There are 10 hidden switches. A switch that is on adds its own fixed numbers to the row, and there is some noise. The rows also spread widely along 13 directions, which tell nothing about the answers.
In the rows, 128 means zero.
Some rows, each with its switches (1 for on, 0 for off) after it:
[133 170 135 135 147 114 153 134 141 187 106 114 136 157 167 121 117 161
 145 143 160 180 154 146 123 143 151 119 134  87 123 105  92 107 118 160
 141  97  90 154 147]	0 1 0 1 0 1 1 0 0 1
[ 68  96  91 152  98 117 162 149 160 150 112 121 115 110 148 156 130 133
  94 125 104 145 105 100 152  86 104 129 154 124 142 135 125 133 131  93
 112 162 115  91 156]	0 1 1 0 0 1 1 0 1 0
[ 98 103 119 173  98  92 121 171 195 125 107 139 130 108 170 154 145  86
  75 138 108 117 138 124 122 154 100 108 182 102 106 117 159 163 125 185
 139 183  33  93 211]	0 1 1 0 0 0 0 1 1 0
[114 149  88 135 150 137 188 115 107 143 129 131 116 119  77 134  96 179
 147  78  94 164 107 124 141 129 130 123 142 109 123 127 128 136 161 100
 112 140 186 141  88]	0 0 1 1 0 1 0 1 0 1
[ 82 148 118 143  89 126 158 136 117 101 131 135 130 122 136 158 131 129
 125 108 119 141  89 130 154 128 119 111 149 157 111 132 126 163 122 129
 113 129 147 121 119]	1 1 1 0 0 0 0 0 0 0
[155 138 163 120 174 114 168 128 153 218 128  97 132 171 185 107 132 176
 139 214 128 162 169 153 122 104 159 175  87  53 155 149 129  90  92 116
 121 121 100 108 197]	0 1 1 0 0 0 0 1 0 0
[112 160  96 104  83 120 153 115 104 175 112 144 123 107 116 159 128 170
 128  90  95 177 104 122 105 133 126  84 141 105 146  83  53 137 154 176
 178 140 156 137  48]	0 1 1 0 0 1 0 0 0 0
[152  81 158 156 148 176 127 142 175 218  95 150 112 160 169 122 130 164
 155 178 131 171 160 120 160 116 169 228 132  42 145 143 114  94 102  88
  92 145  94  95 164]	1 1 1 0 1 1 0 0 1 0
[ 85 135  99 168 112 130 171 185 146 150 112 135 106 100 113 163 114 120
 122 112  97 146 121 120 137 107 119 129 155 140 114 114 133 173 132  98
 106 142  98 122 135]	0 1 1 1 1 1 0 1 0 0
[180  80 140 159  60 159 119 128 136 177 122 178  85  94 150 194 116 164
 125 105  59 177 134  99 164 133 114 157 171  72 154 110  69 159 166 152
 122 142 140 106 128]	0 0 1 0 0 0 1 1 1 1
[ 59 141  73 191  81  98 180 150 171 175 122  94 124 126 123 140 111 129
  91  98  65 154  92 106 154  75  72  62 162 100 149 125 159 140 127 115
 174 161 120 114 156]	0 1 1 1 0 1 1 1 1 0
[ 75 183 113 167 124 133 177 161 100 163 125 110 130 123 106 127 133 129
 162  97  77 135 114 175 117 146 120  81 127 107  77  76 186 166 107 109
 181 167  98 121 126]	0 1 1 1 0 1 0 0 1 0
[127 162 131 145  78 117 141 157 147 135 138 151 131 147 191 157 148 160
 108 146  91 132 134 124 193 142 104 108 158 102 151 150 113 149 138 179
 126 131 122 122 171]	1 1 1 1 1 0 1 0 1 0
[121 115 119 157 149 160 143 151 134 164 108 149 132 121 125 138 119 146
 151 119 105 153 129 149 136 143 151 147 128  99 105 119 147 136 127  99
 132 168 107 131 120]	0 0 1 0 0 1 1 0 0 0
[112 112 152 194 168  74 172  99 148 149 119  50 152 175 159  72 120 147
 128 149 174 161 142 167 157 161 108  98 147  56  98 140 192  69  83 102
 164 125  74 123 245]	1 0 1 0 0 0 1 0 1 0
[ 85 121 105 198 137  88 127 137 196 153 102  81 118 153 113  81 103 105
  97 128 161 134 163 109 158 131  73  96 200  70 135 114 162  84 135 129
 153 111  47 111 216]	1 1 0 0 1 1 0 0 1 1
[104 139 104 106 129 166 157 144 160 144  82 212 162 120 161 191 128 144
 145 107 103 177  88 122  95 128 209 173 116 134  99 134 100 171 117 165
  94 196 134 149  57]	1 1 1 0 0 1 0 0 0 1
[ 94 146 137 169 103 161 127 165 135 138 117 151 127 137 152 136 149 123
 150 121 119 134 120 155 152 152 127 132 154 111  84 104 154 169 113 140
 125 155  92 104 148]	0 1 1 0 0 0 1 1 1 0
[107 170  95 172 133 101 124 131 148 156 120  96 118 139  66  80  89 119
 123  93 143 136 145 132 126 130 100  75 172  95 134  85 134 106 144 153
 184  90  86 152 126]	0 0 0 1 1 0 0 0 0 0
[143 130 163 166 116 160 134  94 141 153 129 139 126 165 164 135 123 138
 150 116 116 159 115 116 160 147 144 151 151  65 111 127 128 122 110 193
 116 127 133 104 152]	1 1 0 0 1 0 1 1 0 0
[ 79 131 110 173 108 119 155 137 132 123 122 107 114 109 102 131 104 104
 118  99  99 119 110 122 131 111 102 110 161 131 103 103 170 152 126 121
 141 142 102  99 149]	1 0 1 1 0 0 0 0 0 0
[ 90 218 132 100 124 121 171 168  53 113 115 141 118 119 148 147 146 164
 165 114 175 151 145 164 111 187 149 107 153 189  62  59  70 180 140 178
  97  71  91 142 108]	0 1 1 0 1 1 1 0 1 0
[106 125 100 180 163 101 184 116 140 143 111  97 131 141 104 117  91 149
 126  82 160 185 108 129 133 138 134 102 157 113 100 134 138 118 126 103
 120 118 118 162 143]	0 0 0 1 0 1 1 1 1 0
[ 93 143 117 114 103 127 160 136 103 115 128 135 116 116 139 147 146 144
 128 117 125 124 105 129 122 131 127 127 134 143 113 119 113 159 131 120
 103 141 139  98 121]	1 0 0 1 0 0 0 0 1 0
[ 58 138 117 204 121 120 157 153 166 176 103  84 114 119 111 127  83  74
 129 109 123 152 121 127 102  65 112 115 150 126  95  73 171 152  92  98
 149 117  47 115 169]	0 1 0 0 0 0 1 1 0 1
[ 92 203  95 122 159 145 150 177 153 107 124 175 152 150 135 126 137 133
 130 127 112 111 122 143 115 149 168 136 138 157  89 138 168 181 138 189
  91 155 109 132 128]	0 0 1 1 0 1 0 1 1 0
[102 112 133 186 101 130 182 116 118 166 109 101 119 121 130 155 115 150
 159  88 113 192 101 140 150 140 123 109 152  79 101 100 121 127 101  90
 156 143 135 130 131]	0 1 1 1 1 1 0 0 0 1

New rows. What belongs after each?
[100 130 128 147  74 152 171 161  82 131 134 135  87  88 124 186 126 140
 144 110  83 141 108 118 152 109 115 140 144 166 115 112 111 188 139  78
  96 120 147  96 113]	1 0 1 1 0 1 0 0 0 0
[163 121 139 229 169 132 123 148 167 202 112  99  94 142  77  95  59 125
 148 117 125 170 196 141 160 151 105 133 186  45 116  90 165 105 145 113
 156  85  46 150 193]	0 1 1 0 0 1 0 1 0 1
[104 152 106 159 153 150 168 105 131  95 166 120 126 147  93 124  96 134
 124  96  69 106 105  97 168 111 121 139 152 132 126 159 189 132 142 158
  91 131 184  97 154]	0 0 1 0 1 1 0 0 0 0
[130 114 162 161 118 134 156  81  90 136 125 106 107 129 133 140 104 142
 156  89 154 175 111 124 141 150 133 136 156 107  89  96 102 123 117 139
 111  93 134 116 133]	1 1 0 0 0 0 1 0 0 0
[115 162 116 136 138 110 155 168 138 151 125 137 121 118 135 146 119 126
 110 139 102 126 159 128 114 131 125 122 137 132 124 117 139 159 142 148
 115 128  75 122 162]	1 1 0 0 0 1 0 0 1 0
[113 109 141 160 100 121 185 104 116 156 120  98  91 115 135 171 101 146
 134 106 127 187 113  88 140 103 115 140 159 115 126 109  82 133 127 112
  92  91 143 101 151]	1 1 0 0 1 1 0 1 0 1
[112 125 108 168  92 122 139 134 168 246  99 104 131 148 143 113 130 159
 126 136  98 183 125 135 151 102  97  80 132  20 177 113 113  84 116  97
 223 160 103 132 124]	1 1 0 1 0 1 1 0 0 0
[ 90 174  82 165 101  80 196 104 159 156 136  99 156 125 124 165  97 127
 101  75  41 162  84 105 109  98 109  38 138  94 142 118 147 137 121 196
 201 160 144 149 130]	0 1 0 1 1 1 0 0 0 1
[ 62 102  69 136 143  89 205  79 148 147 109 100 135 106  96 139  91 149
 104  82  90 156  83  99 114  89 113 112 139  90 131 126 147 100 125 102
 137 187 155 110 118]	1 1 1 0 1 0 0 0 0 1
[102 112 147 154  96  88 189 125 140  98 138 107 142 119 207 192 145 120
 106 135 108 144  95 121 143 132 123 111 135 123 106 156 139 153  90 141
 102 157 126 103 209]	0 1 0 1 1 0 0 0 0 1
[100  98 113 175  99 132 160 157 182 127 102 164 157 132 189 188 131 132
 110 118 110 175  82 119 174 132 147 131 149 121 115 178 134 155 104 122
 103 186 122 145 146]	1 1 1 1 0 1 1 0 0 0
[ 83  65 174 166  46 112 177 135 127 161  90 108 117  91 222 199 166 112
 136 141 106 171  99 132 101 124 127 141 140  94  80  84 116 164  60 108
 147 186  65  55 194]	1 0 1 1 1 0 0 0 1 1
[109 164 142 188 126 126 176 174  96 162 139  87  93 118 114 132 104 129
 155 128 105 135 160 149 157 121  98 107 141 134 106  94 158 155 125  74
 134  82  76 124 178]	1 0 0 1 1 1 1 0 0 0
[ 70 135 131 113  79 104 178 171  88  87 133 114 106  93 172 174 164 124
 117 150 147 116 107 134 133 116 107 122 131 194 108 131 105 183 120  75
  77 120 120  86 158]	1 0 0 1 0 0 0 0 0 0
[109 134 130  78  98  71 160 159  85  74 125 136 104  74 178 189 154 141
  93 144 171 126 142 126 113 173 117 117 161 191 103 108  48 175 160 171
  65 101  96 105 158]	0 1 1 0 0 0 0 0 0 0
[107 154  89  75 127 152 129  93 130  94 140 176 130 126 120 138 131 142
 111  95  95 100  87  85 106 120 159 150 137 132 134 137 111 142 163 219
  85 168 191  91  76]	0 0 0 1 0 0 0 0 0 0
[108  79  99 165  98 104 156 102 183 116 114 142 141 112 167 182 110 128
  83  89  85 156  84  90 152 124 119 116 172  88 127 153 131 130 129 177
 121 194 138 117 161]	0 1 1 1 0 0 1 0 0 1
[103 186 122 129 146 119 166 159 133  93 128 156 162 148 173 145 136 138
 132 129 141 131 112 156 127 155 167 120 123 168  83 152 150 174 111 163
  91 134 107 156 144]	1 0 0 1 0 0 1 0 1 0
[119 111 114 183 142  92 233 114 149 195 138  84 118 118 136 174  73 154
 120 109  61 186 110 106 130  59 125 131 112  85 138 142 151 134 100  72
 116 140 137 134 178]	0 1 0 1 1 0 1 1 1 1
[ 74 121  77  93 129 105 138 125 121 114 126 117  74  90 101 112 129 135
  84 119 121  77 149  84 112 112  71 132 175 121 138  87 122 131 194 149
  84 143 111  40 165]	0 0 0 0 0 0 1 1 1 1
[140 145 122 126 123 115 148 146 129 154 128 134 125 136 158 144 129 168
 120 144 139 164 144 128 144 134 132 119 137 125 151 138  79 130 147 140
 114  96 119 145 143]	0 0 0 0 0 1 1 0 1 0
[103 140 128  94 138 180 137 124 128 133 144 149 109 150 146 122 145 148
 141 155 116  99 112 107 148  88 155 203 111 116 140 154 130 128 124 114
  49 148 178  62 125]	0 1 0 1 0 0 0 0 0 0
[ 92 167 124 200 128 100 161 183 131 156 109  87 108 129 115 120  98 111
 132 118 160 155 152 151 145 142  94  82 172 134  90  88 146 152 129 100
 138  81  41 147 177]	1 1 0 1 0 1 1 1 0 0
[130 112 109  89 137 136 135  75 111 109 135 156 128 121 124 130 136 166
 117 100 100 120 107 109 119 161 141 144 143  84 128 132 116 112 161 194
 111 181 180  86 105]	0 0 1 0 0 0 0 0 0 0
[102  99 101 119 142  90 161 143 157 170  97 116 121 112 148 124 138 157
 106 157 139 151 146 137 105 123 119 138 135  82 138 122 119 113 133  91
 128 166  86 103 168]	0 0 1 0 0 0 0 1 1 1
[ 80 121  87 140 135 120 146 169 152 120  92 147 143 131 146 122 153 157
 116 130 166 144 120 147 180 177 116 110 162 106 113 153 129 119 143  86
 111 176 107 139 134]	1 1 1 1 0 1 1 0 0 0
[ 77 202 127 175 126 133 157 166 164 138 110 123 147 186 170 118 115 136
 143 138 159 159 132 133 171 119 143 125 164 139 105 133 141 141  98 159
 107  83  88 149 172]	1 1 1 1 1 1 1 0 1 1
[127 152 157 176 149  82 170 123 159 194 130  55 150 179 183  98 133 142
 135 177 133 161 155 167 142 139 114  88 117  33 131 133 168  78  81 123
 188 129  79 122 235]	0 1 0 1 0 1 0 0 0 1
[123 144 155 148 119 116 149 137 126 135 128 118 124 136 166 144 134 133
 136 149 133 142 146 144 138 146 126 133 139 111 109 116 132 146 112 133
 112 112  92 112 184]	1 1 0 0 0 0 0 0 1 1
[153 163 200 181  94 157 142 146  97 123 155 140 118 131 199 178 132 120
 168 130  66 128 143 158 147 170 144 144 142 118  60  94 170 198  98 200
 120 124  89  92 209]	0 0 1 1 0 0 1 0 1 1
[127 153 113 110 141 132 156 155 120 144 121 175 147 123 160 152 153 173
 134 131  88 132 132 166 141 179 142 126 116  90 112 135 142 155 142 138
 129 193 118 137 123]	1 1 1 0 0 0 1 0 1 0
[ 87 120 105 129 173  97 140 154 165 159  73 124  92 100 110 116  93  96
 111 123 187 138 169 109  46 122 151 170 171 125  79  57 114 140 138 156
  82 120  10 102 163]	0 1 0 1 0 0 0 1 1 1
[ 84 101 110 166  60 137 143 130 126 151  97 137 131 115 137 149 163 144
 133  85  98 165  80 142 145 163 103  80 160  74 109 105 127 139 121 110
 192 204 127 106 104]	1 0 1 1 0 1 0 0 1 0
[122 175 155 176 124 169 160 187  72 146 131 143 113 124 116 151 137 145
 199 114 120 151 144 189 161 181 138 126 128 136  71  94 144 185 114  65
 121 109 101 148 119]	1 1 0 0 1 1 0 0 1 0
[ 89 152 103 127 125 124 167 148 141 163 115 130 127 137 135 132 138 154
 118 140 105 142 122 126 132 117 122 129 136 106 132 129 135 138 134 125
 119 153 122  99 138]	1 1 1 0 0 1 0 1 1 0
[146 179 161  93 124 113 153 104 127 146 146 116 128 165 195 137 138 161
 127 176 139 149 142 115 127 121 144 147 120 107 149 138  82 121 123 207
  90  82 146 101 173]	0 1 0 0 0 0 0 1 0 1
[104 134 102 115 133 122 159 138 148 160 102 148 123 126 155 152 128 161
 118 125 139 169 125 110 118 125 142 139 144 112 129 120  84 135 145 146
  95 139 119 122 127]	0 1 0 0 0 1 1 1 1 1
[127 138 132 121 134 148  96 120 158 156  89 151 136 185 156  81 145 169
 147 142 220 171 134 137 150 166 164 161 166  73 128 128  66  82 120 159
 114 108 119 135 107]	0 1 1 1 0 0 0 0 1 0
[ 49 135  70 102 147  63 214 152 123  97 101 113 153  98 129 157 137 148
 105 116 193 168  80 148  96 125 139  91 116 188 103 149  94 152 117  59
  87 145 132 166 100]	0 1 0 0 0 0 0 1 0 0
[ 72  89  95 137 122 126 140 184 150 119  87 151 111  91 142 150 144 127
 112 136 158 125 141 119 150 142 108 145 165 138 115 126 111 145 153  69
  84 161  74 104 153]	1 0 0 0 1 1 1 0 0 1
[120 109 137 133 130 112 188  78 149 143 118 134 154 129 178 176 121 145
 115 108  84 173  90 101 104 138 167 133 132  83 107 137 128 123 101 214
 126 185 138 105 149]	1 1 1 0 1 1 0 0 0 0
[ 72 124 136  93 121 125 197 125 116 122 111 127 136 138 208 166 163 167
 135 163 153 160  99 124 132 116 158 173 116 144 107 152 104 138  95  96
  53 151 149  80 161]	1 1 1 0 0 1 0 0 1 1
[146 122 120 121 155  36 172  79 148 153 118  90 113 109 137 134  80 141
  69 120 121 147 162  89  76 142 121 108 171  79 128  99 106  97 153 244
 132 116  71 109 196]	1 1 1 1 0 0 0 0 0 0
[ 74 159 124 124 143 135 140 115 126 132 143  80 102 158 117  81 119 127
 135 159 152 100 138 113 151  78 104 156 139 123 140 118 147  99 126 104
  87  85 138  64 176]	0 1 0 0 0 0 0 0 0 1
[148 156 145 162 146 155 135 117 103 114 144 137 125 159 109 107 115 152
 166  99 134 136 128 150 166 179 142 137 150 102  97 132 155 136 134 131
 108 111 146 137 130]	1 0 0 1 0 0 0 0 1 0
[117 147 124 137 102 104 192  94 159 199 130 119 169 157 198 155 136 174
 120 135  35 168  89 126 117  93 146 101  95  45 153 144 147 118  82 183
 196 197 144 115 149]	1 0 1 1 1 0 1 0 1 0
[ 97 119 118 183 151 132 156 160 154 157 103 123 118 117 105 141  97 101
 138 109 141 163 125 132 110 119 148 141 143 133  90 108 148 154 112  93
 108 129  73 138 139]	0 1 0 0 0 1 0 1 0 0
[ 98 135 110 161 149 118 154 171 190 138 112 134 153 154 154 122 138 133
 118 165 130 132 137 145 154 121 127 136 130 103 133 169 173 138 111  88
 110 156  87 133 187]	1 0 0 0 1 0 0 1 1 1
[ 75 101  70 119 135 159 118 108 153 135 105 153  95 122  79  93 128 144
 114  83 130 110 105  80 132 117 116 156 178  79 132 108 122 108 172 142
  95 180 145  67  94]	0 0 0 1 1 0 1 1 1 0
[106 106 134 190 131 155 152 150 202 180  98 144 156 164 174 145 129 120
 138 143 113 182  99 134 137 104 175 166 127  87 109 159 165 139  69 112
 121 177  94 124 161]	0 1 1 0 0 1 0 1 1 0
[ 94 139 146 116 165  91 174 120  90  37 129 120 151 120 170 143 156 131
 138 121 199 124 117 168 123 225 145 117 144 156  36 131 141 150 114 147
  67 141 114 123 183]	0 1 0 0 0 0 0 0 0 1
[121 140 111 106 153 159 124 120 113 181 102 132 101 150  88  74 122 186
 165 126 177 155 143 142 147 136 140 168 144  73 142 104  77  83 149  86
 113 107 150 122  73]	0 1 1 1 0 0 0 0 0 0
[ 82 109  91 132 136 132 123 153 153 164  91 137 110 103 101 111 135 121
 130 120 135 118 138 141 112 136 113 132 149  71 117  88 136 118 141  85
 147 190  81 100 118]	0 1 0 1 0 0 0 0 0 1
[ 72 137 129  79  97  90 190 106 109 131 105 110 140 119 202 160 181 147
 115 139 140 154  83 121  66 142 145 103 119 122  97 109  89 141 105 186
 129 177 123  71 140]	1 0 0 1 0 1 0 1 0 0
[ 44  94 114  80  97 111 128 173 117 114  96 116 101  99 179 124 210 131
 104 184 202  99 136 130 129 150  90 135 152 132 123 108  81 121 139  79
  87 163  84  37 169]	0 1 0 0 0 1 0 0 0 0
